Each new row is followed by its nearest point in the smallest flat space through zero that holds the last named rows.

k60 (4 x 8):
[[ 86  41  48 -84  23   8  34  -3]
 [ 62  -3  33 -31  41  88  28  46]
 [ 29  26  34 -94  14   0  40  55]
 [ 70  24  82 -14  14  25  19 -16]]
New rows:
[-42 -39  27 -17 -31  44 -27 -16]  [-19 -12  12  25  -3  12  -3  15]
[-24 -13  -6  24  25 -36  28  38]  [-34  -8  -1   2  -9  -9   1  28]
[-31  10  33  34  17 -33  -4  -6]  [-23   0  31  27 -18 -23  -5  -7]
[ 22 -10  11 -44   7  36  23 -30]  [ 40  10   4 -25  16  20  10  -5]
[-44  -8   6  31  36  23  -9 -32]  [-12 -15  -3  42  -2  14 -13  -9]

k741, 4 rows:
[[-12  19 -31 -27 -39 -12  13  13]
 [-22 -29   4   2  54  17  15   1]
 [ 11  14 -73  21 -10   3 -27  14]
 [ 26   5 -24  21  10 -48 -18  11]]
New rows:
[-22   0  -7   3 -22   2 -13  -1]  [ -2   7 -10  -4 -15   9  -1   1]
[-63  11   8 -42  -4  -8  20   5]  [-36  -3   3 -44  -8  -1  40   9]
[ -5 -12   4  14  -5   7  -9 -20]  [ 4 -1  7  8  2 13 -7 -6]

k340:
[[-33  -3  28 -54  43  21 -37 -22]
 [ 16  26  11 -30  28  36  19   1]
 [ -2  -8   4   2  94  -7 -13 -12]
 [-12 -21   0  31  11  69 -62  41]]
New rows:
[-11 -20  29 -41   6 -34  30  -6]  [ -9   6  10 -33   4 -30  14 -29]
[  4  39  25  -3 -44 -44  35  24]  [ 13  15  -5  -7 -47 -25  39  -8]
[  2  20  20  42  42   4 -43 -36]  [ -7 -15   0  14  47   0 -23   0]
[ 29 -31 -41 -12  35 -45  45 -16]  [ 18   5 -11  12  34 -51  38 -19]

k993:
[[-21 -93 -72  16 -70 -34 -16  42]
 [ 29 -85 -53  54 -82 -72 -12  13]
 [-15 -92 -10   7 -30 -54  -8 -19]
 [ -9 -94 -18  -7 -48 -38  30 -31]]
New rows:
[-17  37  31  33  -5  27 -16 -15]  [ 9 33 16  5 20  6 -9  0]
[ 66 -44  36  24  -8 -17 -39  39]  [ 23 -10   0  40  -9 -42 -33   5]
[-35  35   8  25 -39 -53   9  -6]  [ 16  -3   0  18  -9 -18  -5  -3]

k281:
[[ 13  23  -7  16   7 -15  28 -19]
 [ 17  30  10  29 -16  -1  52 -10]
 [  0 -14   0 -15 -29  12   5  15]
 [ 18  26 -37  12 -44 -38   6  36]]
New rows:
[ -9 -27 -13  26  -6 -35 -35 -23]  [ -3   2 -16  -2  16 -18 -26   3]
[ 12  36 -41 -23  -5  13 -39  13]  [  1  -1 -26  -9  -5 -22 -25  16]
[ 16  30  15 -10  30  20 -24  32]  [ -9   4  13  15  12   2 -24  13]
[ -8  19  -5 -24  44   7 -19  34]  [-10  -4  -1   1  20  -6 -33   6]
[  5  -1  19  33 -14 -30  -6 -32]  [ 4 17  3 19 10 -8  8 -6]

k435, 4 rows:
[[ 16  -3   7 -14  63   0  -6 -30]
 [ -7 -11   4  33  45  -4 -25  27]
 [ 37   8  -8  53   5 -22   7  10]
 [ -2 -19 -39 -24 -18  11  66  -4]]
New rows:
[ 36 -13  28   7  -3   9  23 -30]  [ 28  10  -1  -3   2  -8  13 -26]
[ 16 -41  -3  24  18  36 -28 -21]  [  2  -4   3   6  31  -1 -10   1]
[-18  37  17 -22  -9 -10 -36   2]  [-12  14  27 -14 -15   2 -38  -7]

k673 (4 x 8):
[[-41  -1  21 -36 -10   9  17 -22]
 [-21 -28   2 -28  48 -12   2  -2]
 [-27 -18 -18 -54 -36 -48  15  -6]
 [-29  47   2   2 -29 -22 -12  -8]]
New rows:
[ 14   9  33 -11  14  38  15  22]  [ 4 -6 19  7 11 37  8 -7]
[-22  29 -46 -80 -32  18  15  20]  [-24  -5  -3 -38 -41 -20  16 -12]
[ 25   2  25  19 -61  -2   2  17]  [ 24  11  -6  15 -55  10   7   2]
[-22 -68 -45   2  -3  -6 -41  28]  [ 17 -35 -24 -14  15 -29   1  14]
[-38 -13  -9  37   8  20  48  30]  [ 1 -6  9  2  8 18  4 -3]
[ 44 -21  34 -16 -47 -26  27  44]  [ 30 -25 -19  -9 -45  -5  17   7]

k301:
[[  6 -20 -17 -31 -46  -7  -9  15]
 [  1 -29 -12 -14 -25 -18  -5  28]
 [ 15 -11  33 -84  17 -26 -33  38]
 [-26   8  64 -13  -3  -1 -46  33]]
New rows:
[-27  64  44  10  49 -23   7 -12]  [-10  35  46  15  58  11  -8 -13]
[-24  27  -2   8  49 -10   3  36]  [ -5  -1  20  14  45 -12   1  13]
[ 20 -10  14  25 -17 -14  -3  19]  [-10 -14   2  14  -9  -7  -3  17]
[ 33  13  31  -5  43  -2 -17   3]  [  5  14  26 -16  46  -4  -6   0]

k806, 4 rows:
[[ 15  19  -2  -1   1  29 -38  -2]
 [ 27   1  26  44 -66 -25 -17  21]
 [ 27  59 -41  64  21  22 -16   1]
 [ 22 -15  25 -14  22  -5 -15  -9]]
New rows:
[  2  -4  -7 -11 -13  -5   0 -17]  [-5 -4  2 -7 -6  0  0  1]
[-10  -1 -12 -14  -2  10 -17 -13]  [ -8   3  -5 -15   0  16 -10  -2]
[-10  -7   2   6  12  -7  66   3]  [-19 -11 -11   6  14 -26  47  -1]
[ 13 -22  38  36   7  22 -21  66]  [ 27   0  20  16 -16  -7 -22   4]
[-32  -5  -1   8 -29   1 -10 -17]  [-16   0  -4  -5 -28   4   1   8]
[-26   9  12  26 -52 -21 -29 -26]  [  0   3   7  15 -50  -4 -10  15]

k409, 4 rows:
[[ 26   1  -7  -5 -21  -2 -15  41]
 [ 21 -22   3  38 -41  -4   3 -52]
 [  3   7 -10 -52 -34   8 -19  -2]
 [ 26 -10 -29  -3  -5   2  32 -35]]
New rows:
[ -8  17  12   7  33 -43  -7   1]  [-17   4  11  12  26  -2   2   9]
[-16  13  -3 -31  -5  12 -20   5]  [-15  10   3 -35  -6   5 -16   6]
[ -8  -7   5  -2  -6  30 -37 -10]  [-13   2  14  -7 -17   1 -19  -7]
[ 42 -16 -24  -2  25  62  25  24]  [ 33  -1 -33  -5  17  -1  30  22]
[ 22  -2  21   1  23 -42  12  11]  [ 6 -1 -2 16 16 -3  8 16]
[-5  7 19 -2 12 21 20 -5]  [-11   2   2   0  16   1   7  -7]

k398:
[[-17 -12  -3  24 -28  30  14 -15]
 [-15  22  16 -13  29 -27 -24  29]
 [-18   0  61  76  10 -30  -9 -21]
 [-31 -41  16  52 -26 -34   9  -9]]
New rows:
[  2  26   0   6  66   0   7 -26]  [ 23  28  22   2  28   1 -11  -8]
[ -6  12   0 -22   5  27  16   5]  [ -2  14  -9 -15   0  26  -1   5]
[ 59 -18 -15  43 -33  41  -4   8]  [ 27 -12  -8  14 -19  29  21 -35]
[-53   1 -34 -20   1  41   1 -30]  [-28   4 -19 -10 -23  45   6   8]
[ 18  23   1  10  32 -17  12 -14]  [ 25  12  15   3  21 -11  -5 -10]
[ 23 -42  -2  40 -11 -62   1  19]  [  7 -44   5  22  -6 -66   6  -5]

k770 (4 x 8):
[[  1  53  38 -68  20   8 -16 -26]
 [-15  44  35 -39 -20  49  19  27]
 [  6  54  15 -21 -52  20  -1  -7]
 [-59  19  14 -51  -8 -55 -19   1]]
New rows:
[-23 -30  42 -32  19 -18  40  23]  [-39 -14  16 -24  30  -1  10  30]
[-20  25 -35  -9  32  30 -20  57]  [-17  -6  12 -10  14  19  15  27]
[-33  15 -21   9  23  12  -8   7]  [-12  -7   3  -4   9  -1   4  10]
[-17  63  25  -5 -24 -19  19  23]  [-23  35  15 -26 -38   3   2  11]
[-13   8 -23  34  51 -27  28  -6]  [ -1 -30 -10  12  30 -16  -3  -1]
[ 13  -8  12 -20  -3   1 -16 -27]  [ 12  11   4 -11   8  -5 -11 -20]

k257:
[[-48 -44  46  17  17 -13  -7 -45]
 [  7 -32  40   1  25  23 -19 -30]
 [ 12 -28  -2 -32  -5  32 -28   9]
 [ 13   0  -4 -32  -3 -22 -18  29]]
New rows:
[ 66  -4  16  33  46  20 -41  66]  [ 72  16  18 -19  28  15 -19  14]
[-54  40  26 -36  13 -13  -8  30]  [-17  -2   1 -14  -5 -39  -5  14]
[ -1  15  -6  55  22 -10 -27  16]  [  6  16   6  16   9 -11  12  -6]
[-10 -19  31   7   3 -13   0  32]  [ -7  -9  14  -8   6 -20  -9   1]

k900:
[[  7 -35 -40  -8  19  45 -16  12]
 [ 42 -39   3   4  28  34  43  10]
 [  4 -11   6  43 -16  15  41  -7]
 [  8 -46  51  34 -17 -34  23  15]]
New rows:
[  9  57  21  11  -1 -18 -10  -3]  [ -6  44  15  -8  -7 -23   6 -15]
[  6 -35   8   0 -18  22  24  59]  [ 13 -46   6  15   4  11  10  15]
[  5   1   6  15  17 -16 -21   0]  [ -3  -4   6  -4  -1 -11  -9   4]
[-53 -26  -4  44  -7   2  -5 -35]  [-29 -13 -11  42 -34   4  -7  -3]
[ 10   9  -7  30  10   3  -4 -39]  [-3 13 -7 12 -7 10 13 -9]

k621 (4 x 8):
[[  7  19  15  21 -37  -5 -24  -4]
 [  0  21  18   2   3  41 -10  -9]
 [  9  30  -8 -33   1  12  18  -7]
 [ -2  24  93 -42  12   9  -1 -70]]
New rows:
[-24 -18 -15  12  47 -10  29  -4]  [-11 -34 -11  -7  38  -3  17   7]
[ 51 -15  -2  35  18 -15 -36  -5]  [ -4 -16   5  27  -9  -8 -17   6]
[-39  33 -13 -15  10 -41 -11  -9]  [  5   4  -2 -16  -8 -24   9  -6]

k236:
[[ 19   1 -68 -65  -8 -69  79  30]
 [ 76  10 -70  -9 -60 -19   5  60]
 [  8  12 -71 -36 -40 -30  48  33]
 [ 21  -6 -53 -58 -15 -18  53  66]]
New rows:
[ 25  23 -23  38 -20  38  42  45]  [ 13   5 -27  -2 -34  22  -4  38]
[-37 -39 -39   6 -16  28  31  40]  [-31   2 -24 -23 -20  30  20  36]
[-14 -29  25 -24 -44   0   8 -29]  [-19   4  -1   1  -1   1   5 -11]
[-22   0  38 -27  19 -39 -15  31]  [ -1 -13  19 -18  30  -4  12   6]
[-10  27  37  18   5 -41  41  -6]  [ -8   0   4  -4  17 -28  15 -28]
[ -2  -7 -37 -32 -19  33 -18  26]  [ -3   1 -21 -11 -24  27   3  39]

k929, 4 rows:
[[ -7  31  22 -23  31  25  -3  -7]
 [ -2   4  19  28  78 -28  21 -23]
 [  1  -5  48 -16  11 -20 -22  11]
 [-11 -21  31 -75   2 -28  65 -38]]
New rows:
[-8 42 66  7  6  0 18 66]  [  0  14  43 -13  19   2 -32  14]
[  0  32  -8 -11  -3 -26   6  20]  [ 0  1  3 -4 -1  1 -1  1]
[-22   4  49  -2   6 -12  -3  31]  [  1  -1  40 -12  11 -14 -21  10]
[-14 -10   2  -3  -8  -5  32   0]  [ -2 -10  -5 -10  -5  -9  21 -11]
[-20 -66  -4 -46  -8  17  -8  -9]  [ -2 -15   8 -34 -30  -8  13  -3]

k534 (4 x 8):
[[  2  16  31  32 -10 -11  16 -23]
 [  2 -30   1   3  20  24  37 -30]
 [ -3   6 -23 -25 -24   8  23 -27]
 [ 15  31 -23 -29  22  26  26  12]]
New rows:
[-66  29 -62  -8  21  26  13  -5]  [  3   8 -33 -36   1  18  15   1]
[  4 -30  -1  -1  -3 -21   0 -12]  [ -8 -26   1   4  -7  -3  -5 -11]
[  0   2 -38  -5  32  11 -20 -21]  [  1 -10 -16 -17  12  13   2   7]
[ -1  25  17   7 -34  43   1 -15]  [  2  22   4   2 -15  -3  17 -17]
[-66  66  -3 -26 -11  -7  -3 -52]  [ -1  42 -10 -14 -45 -11  16 -25]
[ 26  54  11   3 -16  -3  11   6]  [11 58  9  4 -9 -6 12  4]

k968:
[[ -2 -14 -21 -29 -26 -48 -45  22]
 [ 28  14   2 -46  -5   3   8  40]
 [  7  -8   2 -17  10 -13 -51 -38]
 [ 42  19   0 -23  16 -54   1  -8]]
New rows:
[-15 -29  15 -43  45 -28  11 -13]  [ 17   6   3 -13  10 -14 -10 -14]
[ 27 -28  41  -7 -34 -10  32 -29]  [11  8  4  3 10 -4 11 -8]
[ -5 -24  19   1 -22  11  39  32]  [-10   2  -3   6 -14  16  30  35]
[ -5 -23 -26 -16 -27 -29   6  19]  [ -7  -7 -16  -6 -22 -30  -6  29]
[ 32 -15  27  44 -38 -42 -39 -15]  [ -6  -9 -11  14  -2 -44 -24 -22]

k497:
[[-37   6 -10  -6  23  -8  -1  52]
 [-12   2  22  15  25 -26   7 -29]
 [-26  -9  26  15 -20  -2  17 -23]
 [-37 -42 -19  30 -13  44  36   1]]
New rows:
[-32  32  45 -16  39 -39 -26  25]  [-31  34  31 -14  31 -55 -15  25]
[ -8  13 -34 -23 -18   9  17  34]  [ -6   0 -19 -13 -14  17  -5  40]
[  7 -11 -14   0 -15 -39  28  12]  [-5  2  3 -1 -1 -3  0  4]

k186, 4 rows:
[[-39  25 -42 -10 -27  -5  47 -15]
 [-51   7 -10  23  -1  -3  -1   5]
 [ 15 -17  19 -10  11  -4  22   6]
 [ 32  65 -48 -12  13   7   3 -24]]
New rows:
[ 10 -10  32  36  16 -26 -33   6]  [  3 -14  27  21  23   2 -35  15]
[ 43  31  15 -27 -26  15   0   0]  [ 45   7  -8 -24 -12   5  -3 -13]
[-30  45 -25  43 -43  33  25  45]  [-48  24 -31  14 -14  -1   6  -6]
[-10 -40 -33 -37 -10  25   6 -22]  [  1 -11  -9 -18 -35   0  13  -9]
[ 29  19   6 -22  30 -38 -14 -25]  [36 17 -1 -7 23  3 -3 -4]

k239 (4 x 8):
[[ 22  -3 -46  14  22   6  47  11]
 [ 56  17  39  42 -63  12  19 -13]
 [ 39   1 -48 -31  30  20  38  24]
 [ 48   0  22  17  -7 -40   8  -3]]
New rows:
[ 34  14 -36  44  -7  -3 -35  -8]  [13  0  0 23 -7 -7 15 -4]
[ -9  42 -36 -23 -22   7   9  21]  [  1   4 -16 -16   0  30   9   8]
[ 16  30  -7 -14  45  -4 -42  39]  [  8  -4  -4 -40  25 -12 -13  12]
[ 44  37 -17 -15  42  -1   0  35]  [ 41   0 -19 -32  24  -6  15  18]

k468:
[[-20 -23  11 -24   2   8  49  63]
 [-25   2  19 -43  15 -11 -14   1]
 [ 29  28  28  -4 -35 -16 -48 -31]
 [  3 -51 -29  -5   6 -26  12  58]]
New rows:
[-17 -31  -3 -30  45  44 -31  18]  [-31 -13  -8 -26  34  -6   1   4]
[ 44 -30 -34  36  -5  36  38 -25]  [ 21  -5 -34  58  -4  21  28  -5]
[ -3  21  34  -8   6 -28 -19  18]  [ -1   5  22 -26 -10 -12 -17   5]

k53 (4 x 8):
[[-22 -25  45 -18  18 -14  21  -1]
 [ 30 -35  19 -14  27  65  17  -5]
 [ 19 -14  -7 -23   4 -22  51 -52]
 [  3  31 -27   3 -26  10 -23   4]]
New rows:
[  8  32  -7 -20   9   6  22 -15]  [  7   8  -7 -17 -12   5  12 -21]
[ 27   9 -21 -13   8  -3  18  -1]  [ 18   0 -18   0  -1   2  11 -17]
[-39  31   7   7  25  14 -57 -13]  [-20  17   8   3 -12   8 -29  26]
[ 38  11  -3  -7 -65   3 -30  17]  [  2  31 -22  -4 -28  18 -23   3]
[-13  18  -1  10  55  -5 -38  -9]  [ -4  -5   1  19   9  -6 -12  18]
[ 10 -16 -32 -11  24  27 -23 -33]  [ 27  -5 -17   1   4  26   6 -11]

k904 (4 x 8):
[[ -3 -14  28 -23  -5   7 -28  35]
 [-77 -29  -6  41  40  14  -9 -49]
 [-31 -16  12  25 -46  15  -6 -67]
 [-51  -1   7  10  -9 -37  23 -11]]
New rows:
[-12   9 -12  -8   6 -13  62   1]  [ -7  18 -16   6   5 -33  35   0]
[ 75 -17 -61  -1 -51  12  -8  23]  [ 77  21 -13 -13 -27  20   1   1]
[-20 -15  -1  10   5 -18 -19 -30]  [-27 -10   3  13   1   2  -2 -20]
[ 27 -16 -17 -43  23  29  12  10]  [ 31   3  -9  -8  21  17 -10  19]
[ -3  43 -15 -26  60  16  22 -34]  [  8  10 -33  17  43   3  16  -9]

k980 (4 x 8):
[[ 93 -29  14  27 -37  53  79  -7]
 [ 47 -54 -23  72  10  55  41 -78]
 [ -4  -8  -7  41 -62  45  53 -72]
 [ 65  -5 -37   9 -61   5 -15 -31]]
New rows:
[-13  21 -34 -31  15 -42 -36  38]  [-10  17  -9 -30  12 -37 -51  31]
[ 41  13  -9  31   7 -16  28   6]  [ 35 -12   0   6   1  10  12   4]
[ -6 -17  17  25  -7  40  -2  29]  [ 4 -6 12  5  7 11 22  4]
[  9  28  41 -11 -30  10  13  20]  [  3  17  21 -19 -31   3  26  25]
[-25 -32   8 -17   0  26  -8  18]  [-13   1   9  -2  11   0   6   7]
[-25   9 -37  41 -40  27   2  37]  [ -8   8  -2   0 -27   4   7 -13]

k367 (4 x 8):
[[-10  19 -15  20 -31  43  26  22]
 [ 43 -22 -33  43   6  -7  22   1]
 [ 25 -69 -42   5  18   5  55  42]
 [  2  -9  18  41 -11  -4 -13  30]]
New rows:
[  7 -52  -5  38  65  53  56  30]  [ 16 -52 -31  15   5  12  46  45]
[ 48 -13   4  18 -24  32 -15   9]  [ 14   0  -7  34 -10   5   5  10]
[ 17  -3 -21 -14 -22   4  56 -13]  [ 11  -2 -37  -9   0  20  36  -8]
[ 24 -11  -6  16  -8  80  11 -45]  [ 11  23 -31  11 -15  26  25 -15]
[-30  -5  26   1  32 -52  16 -37]  [  4  -8  13 -20  22 -30 -22 -21]

k681:
[[-29  -4  39 -32 -25  24 -22  16]
 [ 11  -1 -26  14  12  -3  46 -44]
 [  0  -8  36 -11   5 -21  20  40]
 [-28 -26   8   9  -4  26 -32  -3]]
New rows:
[ 10 -30  19  30  52   2  29 -51]  [ -7 -37  -9  32  24   0  43 -31]
[ 13   3 -66 -27   8  -9 -21  -7]  [ 20  25 -37   8  -1  -2 -21 -15]
[  1  17   2 -13   2   7  19   6]  [  4  11   6 -14  -5  -4  15  -1]
[ -4 -15  -7  11  26 -10  -2  21]  [  2 -16   0  20  16 -12  -3  17]
[-16   2 -24 -18  -9  20 -25  -8]  [ -8   7  -9  -6 -13  21 -27 -15]

k492, 4 rows:
[[ -2  52  35 -13  42  10   5   5]
 [-27 -51  44  -4 -16  39 -38 -14]
 [-14 -12 -30 -18 -22  12  -3   9]
 [-11   6 -52 -17  56   7  21  17]]
New rows:
[  7 -16  26 -31 -15 -22 -20 -44]  [  1 -11  26   8 -21   2 -13  -9]
[  6  17 -33 -44 -12 -65  34 -25]  [ 18  27 -41   1 -16 -29  23  11]
[  7   3   9 -24   5   6 -68  41]  [-17   4  14 -18  -5  23 -12   3]

k672:
[[-18 -13 -23  30 -21  -8  11   7]
 [ 25 -27 -12  40 -20   5 -28 -43]
 [  8  -6 -78  22  37  22   5  -8]
 [-19  39  19 -47 -15 -13  -3   0]]
New rows:
[-11 -38  45  59  -7   6 -56 -18]  [ 26 -42  36  44 -27  -2 -20 -22]
[-10  12  -1  55  12   5 -38 -26]  [ 14 -14 -14  24 -10   4 -16 -26]
[ 15  -7  37 -52  -8 -35  -9   5]  [  3  15  49 -32  -7  -7  -8   1]
[ 17 -46  22   1 -30  -4  19 -15]  [  8 -24  28  24 -19  -5  -6  -4]

k721 (4 x 8):
[[ 32  19 -31  71  70  23 -63  33]
 [ -8  54  11  23 -36  25 -71  15]
 [ 69  -9  60  38  17 -29 -41  17]
 [ 23  19  54  14  14   3 -61 -47]]
New rows:
[-13 -45 -13  18 -19   6 -11  -5]  [-2 -2 -6 -1  0  0  6  4]
[ -3 -66  11   3  -1 -66  -6  -3]  [ 27 -31  25  -6   6 -28  27   1]
[-11   2  25  15  26 -37 -11 -47]  [ 11  -6  26  -3  24  -3 -11 -42]
[-22  37 -29  26 -15  15 -10  -4]  [-23  27 -25   7  -8  24 -21   7]
[-25 -35  16  -3   4  64  54  25]  [-14 -14 -24 -14  -1  -2  35   8]
[11 -8 -7 -8  7 -1 -3 -3]  [ 3 -5 -1  1  9 -2  3 -3]

k211 (4 x 8):
[[ 30  -9  23  22 -25 -51  -3  31]
 [ 42 -30   7   1 -29  60 -14  -7]
 [-21  -6 -44  -3 -11   7  -5  10]
 [ 42  -6  19 -10  11   0 -14  18]]
New rows:
[ -6  29   0   4   6 -47  -7  -7]  [-14  15   7   4  12 -41   8   7]
[-38 -16 -15 -15   4 -21  49 -13]  [-41  13 -13   6   2 -14  14 -13]
[  7  10  13 -44 -29 -25   2 -14]  [  4   2  11   4   1 -11   2   1]
[-8 -3 -1  0 26 12 27  9]  [-8  7 -1 -8 15  4  2 -6]
[-21 -20  19  13   5 -25 -66 -14]  [  2   1   6   4  -2 -14   1   5]
[ 3  4  5 -6 -3 15  4  3]  [ 4 -2  2 -3  1 11 -1 -4]

k300:
[[-50  42  10   8  33   7   4   7]
 [-11  57  -5 -26  21  35  -7  16]
 [-16  -2  15  -5  20  -1 -45   1]
 [  1  15  24 -41  23  40 -16 -55]]
New rows:
[ 35   3   8   0  -4 -36  -5   0]  [ 15 -17  -5   2 -12  -8  -6   5]
[-11  44 -28  13   5 -28  27 -29]  [-18  20  -2  11   4   2  39  -4]
[ 23 -11 -36 -44 -39   2  -3   0]  [ 46  -8 -17 -21 -24  12  -1   6]
[-31  44   9  23  -7 -39  27 -37]  [-37  12   9  22  13  -7  39 -17]
[ 14  37  14  15 -18 -19 -15   6]  [-1  7 -6  1  0 -1 -6 17]
[-39  -2 -22 -16   9   0  29 -41]  [-19   7  12   3  10   6  31 -33]

k646 (4 x 8):
[[-85   9 -22 -27   5   3  -4 -31]
 [ 11  11   2  21  -8  11   7  -3]
 [ 33  59 -15 -16  21   2  -7  20]
 [-18  37   8 -15 -42  52   3 -19]]
New rows:
[-12   4  45  13 -37  19  27 -80]  [-27  -7  16  26 -47  41  15 -31]
[ 25  19 -26 -48  38  -6   8  25]  [ 20  27 -13 -40  31 -18 -16  25]
[ 42  37  26  -3  40 -20  28  -2]  [ 39  28  -9   8  22 -11  -1  20]
[ 52 -25  18 -33  35  18  21 -41]  [ 26 -14  12 -13  -5  -3  -5  14]
[ -9 -26   7  29 -15   3 -18  20]  [  2 -26   9  17  -9  -2   5  -4]
[ 14  63 -33 -30   3 -27   1  -3]  [  6  57 -22 -23  26  -1  -8  11]

k71, 4 rows:
[[ 22 -49  29 -15 -19 -20  61 -27]
 [-15  -3 -18   1  61  -1 -15 -35]
 [-25   9 -14   9 -23 -12  38  -5]
 [-26 -39 -11   7   3 -18  58 -51]]
New rows:
[ 39  -9 -18  66  -8  66  28   2]  [ -8 -22  -3  13 -25  13  -9   1]
[-20  17  -6  -8  -5 -11 -16 -13]  [-12  13 -11   5   6   0  -3   0]
[ -8  -2 -11  56   6  24   3 -17]  [-26 -12 -20  18  -1   9  -9 -13]
[-18  -9  15   9  32  37  -4  -9]  [ -5 -13  -7   4  22   7 -18 -14]
[  3 -46  11  13  25   9 -27  22]  [ 12 -32   7   3   9  17 -34  -6]
